The rows are grouped in 3 different ways at once. Each group adds its own fixed numbers to the row, and there is some noise. The rows also spread widely along 11 directions, which tell nothing about the answers.
In the rows, 128 means zero.
Known rows, each followed by its group in each grouping:
[196 133 116  92  80  76 156 128 123 130 114 101 107 175  89 115 108  57
 223  93 132 136 130 181  93]
q689 q392 Ruti
[131 173 120 196 165  95  74 121  93 149 125  95 121 111 124 150 183 146
 138 120 110 120 169 124 129]
q584 q667 gib
[199 138 109 101 121  75  82  99 127 150 114 130 184 120 176  97 110  62
 126 100 150  92 123 128 171]
q511 q392 rela
[145 137 123 109 112  96 160 152 138  88 111 136  88 134 124 133 150 111
 155 136  99 106 171 104  80]
q300 q774 rela
[121 105 164  80  81 166 143 129 158 128 119 133 106 126 121 155  85 101
 137 153 163  87 129 163  90]
q689 q341 gib
[137 138 150 145 176 115  79 141 130 162 114 157 161  75 146 156 149 154
 137 121 126  95 121 115 139]
q24 q667 kune
[154 196 123  97 104  93 107  95 139 126  94 113 165  81 145 159 149 109
 177 102 128 114 110 127  95]
q300 q341 leg
[138 130 146 157 105 122 115 114 111  94 130 110 145 113 135 133 172 102
 140 113 124 127 149 124 110]
q584 q774 kune
[204 136 113 142 111  64 121 130  99 145 145  54  58 173 123 118 114  54
 130 144 142 104 184 146 118]
q511 q392 Ruti
[ 66 117 131 126 107 170 111 117 140 101 134 124  98 140 108 134 171 123
 119 155 114 126 182 145  89]
q24 q667 leg
[119 141 150 179 141 118  92 132 109 108 135 102 143  94 124 143 168 122
 160 117 153 139 119 125 113]
q511 q774 lilim
[ 69 134 145 124 178 161  74 145 162 111  68 181 138  66 152 122 145 152
 123 148 116 104 116  90 102]
q689 q392 lilim
[215 139 153 140 131  99  98 122 121 141 128  88 161  90 173 132 109  78
  95 111 148 101 108 131 161]
q689 q341 lilim
[ 90 113 107  91 112 140  94  95 121 173 121 178 163 163 123 114  93 116
 147 129 171  72 157 167 144]
q689 q667 gib
[ 97 117  92  83  76 128 105  95 164 135  70 134 148 165  94 103 128  73
 152 112  92 105 162 189 114]
q24 q667 gib
[ 90 116 141 122 130 133 103 133 173  97  61 162 157 102 132 110 153 114
 136 123 102 107 137 123 100]
q511 q667 kune
[137 102 136 109 112 124 125 123 147 107 123 166 171 131 148 109 144 104
 121 111 133 108 151 124 142]
q511 q667 rela
[ 71 104  99  75  73 136 109 108 170  83  47 146 106 171 113  54 111  48
 167 138 123  97 159 148  66]
q511 q392 kune
[175 128 160 100 147 135 125 148 161 135 151 147 152  90 153 153 144 147
 132 131 131 138 104 125 143]
q300 q667 gib
[ 64 100 134 152 112 160  82 104 136 115 117 134 167 138 115 119 157 103
 112 124 140 114 163 158 124]
q511 q667 Ruti
[176 107 130  96  93 121 122 110 155 107 133 124 177 145 156  86 155  79
 103 112 101 147 145 153 168]
q511 q667 kune
[ 97 121 115 159 143 118  72 120 109 129 123 146 163 136 125 104 157 110
 147 113 149 109 156 134 139]
q511 q392 leg
[144 170 105 150 175  91  77 130 100 118 112 114  99  99 175 109 170 118
  93 147 100  96 171  66 130]
q24 q774 rela
[ 87 117 146  73  93 171  99  88 156 108 117 160 156 104 149 129 126 100
 129 137 168  95 130 125  94]
q24 q667 leg
[115 133 137 150 137 151  62 130 148 149  96  89 150  93 116 138 150 114
 140 119 114 144  94 182 136]
q24 q341 gib
[ 54  84 108 152 154 176  64 152 136 106 112 141 144 160 106  39 157 116
 160 134 136 180 111 168 152]
q511 q774 gib
[131 157 126 184 155 109  77 123  85 130 137  97 152 110 120 127 171 129
 178 102 142 158 112 145 137]
q689 q774 lilim
[149 157 123 104 134 105 120 136 126 133 124 150 134 125 144 125 129 129
 165 127 147 103 131 113 119]
q300 q341 gib
[ 90 120 138 171 119 135 129 126 104  75 128 134 117 123 127 144 178 125
 103 134 109  94 204  99  97]
q689 q774 rela
[135 143 121 155 128  95  81 110 115 127  98 100 159 109 132 118 149  81
 136 107 131 108 137 131 125]
q511 q774 Ruti

New rows, each followed by its group in each grouping:
[110 149 118 163 149  99  96 132  99 128 128 125 116 140 108 121 164 131
 175 115 133 121 161 130 106]
q24 q667 lilim
[111 162 104 142 121  99  88 114 125 119  94  96 124 122 116 122 168 101
 150 128  99 124 157 142 108]
q511 q774 leg
[110 105 160 158 149 138 110 148 123  79 121 145 137 101 149 110 152 108
 117 135 156 105 141  80 104]
q511 q774 Ruti
[124 137 100  87 111 119 100 117 141 150 110 138 111 151 127 116 138 107
 134 148  92 107 168 154 126]
q24 q392 kune
[106 114 148 159 129 109 137 179 171  76  43 138 108 104 106 127 156 106
 142 115  74  97 156 115  76]
q511 q341 rela
[ 74 152 117 131 118 130  91  87 125 113 103 163 208 115 120 125 191 135
 162  85 107 124 153 133 126]
q24 q667 gib
[ 97 149 110 129 126 124 105 104 117  73 118 145 119 125 163 107 170 111
 104 142 126  94 197  68  90]
q300 q392 rela
[133 141 118 102 154 118  96 133 123 163 121 170 150 129 129 122 136 140
 165 122 129 120 124 143 144]
q689 q392 Ruti
[ 70 125 114 144 141 173  49 105 139 133  93 108 142 105 141 114 150 112
  80 153 105 123 141 153 144]
q689 q774 gib
[112 152 116 182 166  98  85 152  99 118  85 113  79 133 121  87 133 111
 176 129 143  97 148 103  89]
q584 q341 gib
[137 160 114 106 127 110  82 114 160 157  65 125 149  90 138 142 129 111
 128 129  80 102 119 152 129]
q584 q774 lilim
[ 95 164 130 151 129 128 102 105 116 104 126 133 136 114 127 142 201 148
 145 120 106 130 171 114  99]
q584 q667 leg
[ 78 117 111  87  82 150  98  91 136 109  97 136 117 142 137 102 122  78
 123 152 132  81 167 133  91]
q24 q774 kune
[119 115 150 119 136 153 104 145 121 105 145 164 164 128 137  89 128 125
 212 108 207 149  69 133 115]
q300 q341 kune
[149 136 144 154 129 123  91 132 124 146 126 105 144  96 121 162 147 120
 165 110 133 137 102 164 128]
q584 q774 rela
[124 130 132 104 121 146 117 118 131 140 143 153 150 131 131 147 156 137
 120 135 107 126 159 150 141]
q689 q392 Ruti
[ 98 124 107 104 130 126  88 134 136 144  97 137  95 149 102 103 120  98
 191 136 141 114 130 157  93]
q24 q392 leg
[111 155  96 115 131 101  73 116 152 136  63 108 112 128 124  93 131  88
 155 131 114 112 138 146 103]
q511 q667 leg
[123 131 120 157 139 106 105 125 129 131 110 158 182 135 119 117 172 131
 146  90  95 126 159 144 153]
q584 q667 lilim
[127 160 101 130 139 122  62 102 116 122 106 110 153 117 145  83 165 102
 160 112 123 155 110 136 136]
q584 q774 leg
[112 116 131 173 119  93 137 158 120 114 104 131 124 135  84 154 163 119
 163 111 101 103 174 148 104]
q511 q774 rela
[ 85 151 102 121 105 133  61  73 111 121 115 111 142 130 158 101 143  88
 111 151 152 100 158 124 121]
q511 q774 kune
[151 169 135 105 104 132  72  77 141 137 127  80 158  86 152 150 169 104
 137 119 118 153 105 159 125]
q24 q667 kune
[117 144 109  74 106 128 142 133 159  86 110 153  85 145 134 118 161 121
 139 154  86 124 180 108  82]
q300 q392 rela
[128 117 152 134 103 120 131 119 132  98 103 152 198  93 121 152 158 106
 158  81 119 106 129 136 115]
q689 q774 leg
[103  93 130 132 128 144  86 119 150 141  87 147 153 120 134 126 112  97
  96 125 126  78 147 155 136]
q689 q667 rela
[ 95  90 136 164 139 161  81 152 127 145 140 106 115 138 103 123 131 116
 135 154 155 136 126 182 143]
q511 q774 gib
[102 129 136 181 166 120  70 150 124 164 101 118 116  95  99 174 153 133
 143 131 111  92 149 151 112]
q24 q392 leg
[137 137 123 145 115  97 114 125 107 108 102 123 152 137 117 102 143  86
 179  85 138 107 143 129 114]
q24 q341 gib
[155 152 125  89 145 115 110 155 150 159 139 145 115 122 125 145 155 157
 176 141 110 163 112 157 140]
q511 q392 rela
[179 155 123  71  80 100 144 102 112 145 149 137 144 148 141 145 113 106
 168 112 153 107 137 155 133]
q689 q341 rela
[114 166 106 105 121 100 108 122 150 126  89 128 125 131 112 120 171 122
 174 120  88 136 149 146 104]
q511 q667 leg
[115 149 150 141 140 143 118 136 133  88 117 127 104  90 146 143 190 142
 100 153  83 131 166  89  96]
q584 q774 Ruti
[126 138 127 127 141 110  88 117 153 150  93 142 171  97 147 141 147 122
  94 125  99  84 157 127 152]
q511 q667 gib
[119 163 129 137 136 122  91 115 126 165 105 122 132  98 145 173 138 140
  84 149  99  68 175 133 137]
q689 q341 gib
[ 98 138 116 139 126 129  91 117 132 151 117 123 143 138  98 149 152 126
 166 117 131 127 143 177 112]
q300 q667 Ruti
[137 122  93 131 122 126  75 108 104 143 135 118 149 166 135  68 139  90
 145 122 131 146 132 169 167]
q584 q774 kune
[147 122 153  96 128 126 112 149 181 157  99 135 123  92 128 169 112 120
 120 154 109  99 120 154 121]
q511 q392 lilim
[ 93 141  93  91 120 132  65  94 140 175 105 139 153 142 116 117 134 114
 150 126 122 115 137 183 143]
q24 q667 leg
[167 157 128 158 138  92  95 121  99  97 130  84 140  97 142 115 181  92
 154 100 121 143 127 108 120]
q24 q774 leg
[122 142 122 103 136 122 103 143 165 127  95 131 109 119 121 119 151 125
 165 134 106 148 118 149 110]
q511 q667 rela
[123 123 133 111  84 120 108 110 147 135  70 132 130 125 122 138  92  74
 146 116 146  58 139 157  91]
q584 q341 rela
[ 88 106 131 192 135 125 105 137 103 116 129 122 124 148  88 133 173 117
 142 113 121 109 188 149 110]
q24 q667 leg
[165 122 156 137 136 142  71 117 147 160 121 109 171  78 147 161 140 108
 110 117 123 128 100 162 153]
q584 q392 Ruti
[176 169 136  65  92  88 143 106 165 117 110 133 149 108 152 143 149 112
 136 123  97 120 145 123 118]
q511 q667 lilim
[ 99  95 116 130 141 136  96 141 140 129  87 152 103 157 127  81 107  97
 123 146 126  87 162 140 120]
q689 q667 kune
[136 114 144 170 162 101 132 187 117 135 139 148 114 131 106 147 154 152
 142 137 114 108 162 127 137]
q511 q774 lilim
[137 192 115 123 122 107  90  86 121 143 119 107 167 105 130 156 196 146
 160 103  81 160 138 158 132]
q689 q667 kune
[ 63 122 135 108 124 150 150 134 121  92 142 220 125 156 127 116 168 168
 152 142 133  95 201  89  94]
q584 q667 leg
[148 106 150  79  98 149 136 126 153 122 129 155 140 122 140 132 122 105
 129 138 135 112 126 139 120]
q584 q774 Ruti
[ 81 121 138 108 106 162  88 107 154 118 113 128 128 112 131 142 139 106
 112 157 139 107 149 146 100]
q511 q392 leg
[134 113 140 110 145 107 116 173 159 139  75 153 102 116  97 125 100 107
 215 121 138 102  97 145  80]
q24 q392 lilim
[157 128 165 159 139 110 115 151 134 117 114 110  92  94 124 158 129 113
 166 122 154 107 118 122  78]
q584 q667 rela
[143 177  96 102 126  90  85 101 106 132 130 106 103 141 145  96 138  93
 176 138 161 125 141 120 107]
q511 q392 leg
[116 143  89  90 126 140  70 103 133 130 107 129 152 140 146  65 160 104
 143 129  97 159 119 153 156]
q24 q774 kune
[ 91  90 150 139 117 168  96 116 130  97 131 126 138 136 120 103 139  85
 140 121 174 126 131 142  99]
q24 q667 Ruti
[110 151 129 150 125  91 117 133  97 136 128 133 119 125 102 160 150 130
 184 126 151  91 163 129  94]
q511 q774 leg
[169 138 125 130 113  89  91  99 145 130  67 110 146 104 158 122 122  64
 105 112 105  68 154 124 120]
q584 q667 kune
[130 134 156  98  99 143 117  89 131 105 131 154 196  97 148 144 147 106
 146  99 152 121 121 125 115]
q689 q392 Ruti
[123 188 120  89 111  97 136 101  87 124 146 163 146 126 121 146 156 148
 232 106 163 123 132 114  91]
q689 q774 leg
[101  77 181 109  81 186 152 136 181  89 127 137 146 120  91 167 171 116
 136 119  96 153 134 181  92]
q24 q667 Ruti
[171 165  87 111 115  47  91  98 145 133  49 107 137 121 154 100 123  51
 118 107  97  66 167 116 120]
q511 q667 rela
[177 138 124 109 120  95 102 124 124 117 119 108 125 138 166  70 101  63
 135 127 173 107 121 114 133]
q511 q341 lilim
[162 164 132 121 107  93 117 111 133 130 100 114 121 106 137 157 152 108
 147 125  93 101 157 127  97]
q584 q392 kune
[115 135 112  82 137 125  73 108 145 165  70 160 149  99 154 119  81  96
 127 142 145  55 116 132 129]
q689 q774 leg
[100 122  96 150 139  89 111 150 136 131  57 164 125 157  87 104 154 111
 172 106  68  91 185 147 107]
q584 q392 leg
[134 182 155 159 157 100 145 144 100  83 129 129 103  78 143 173 205 163
 135 132  91 116 179  55  76]
q689 q774 Ruti
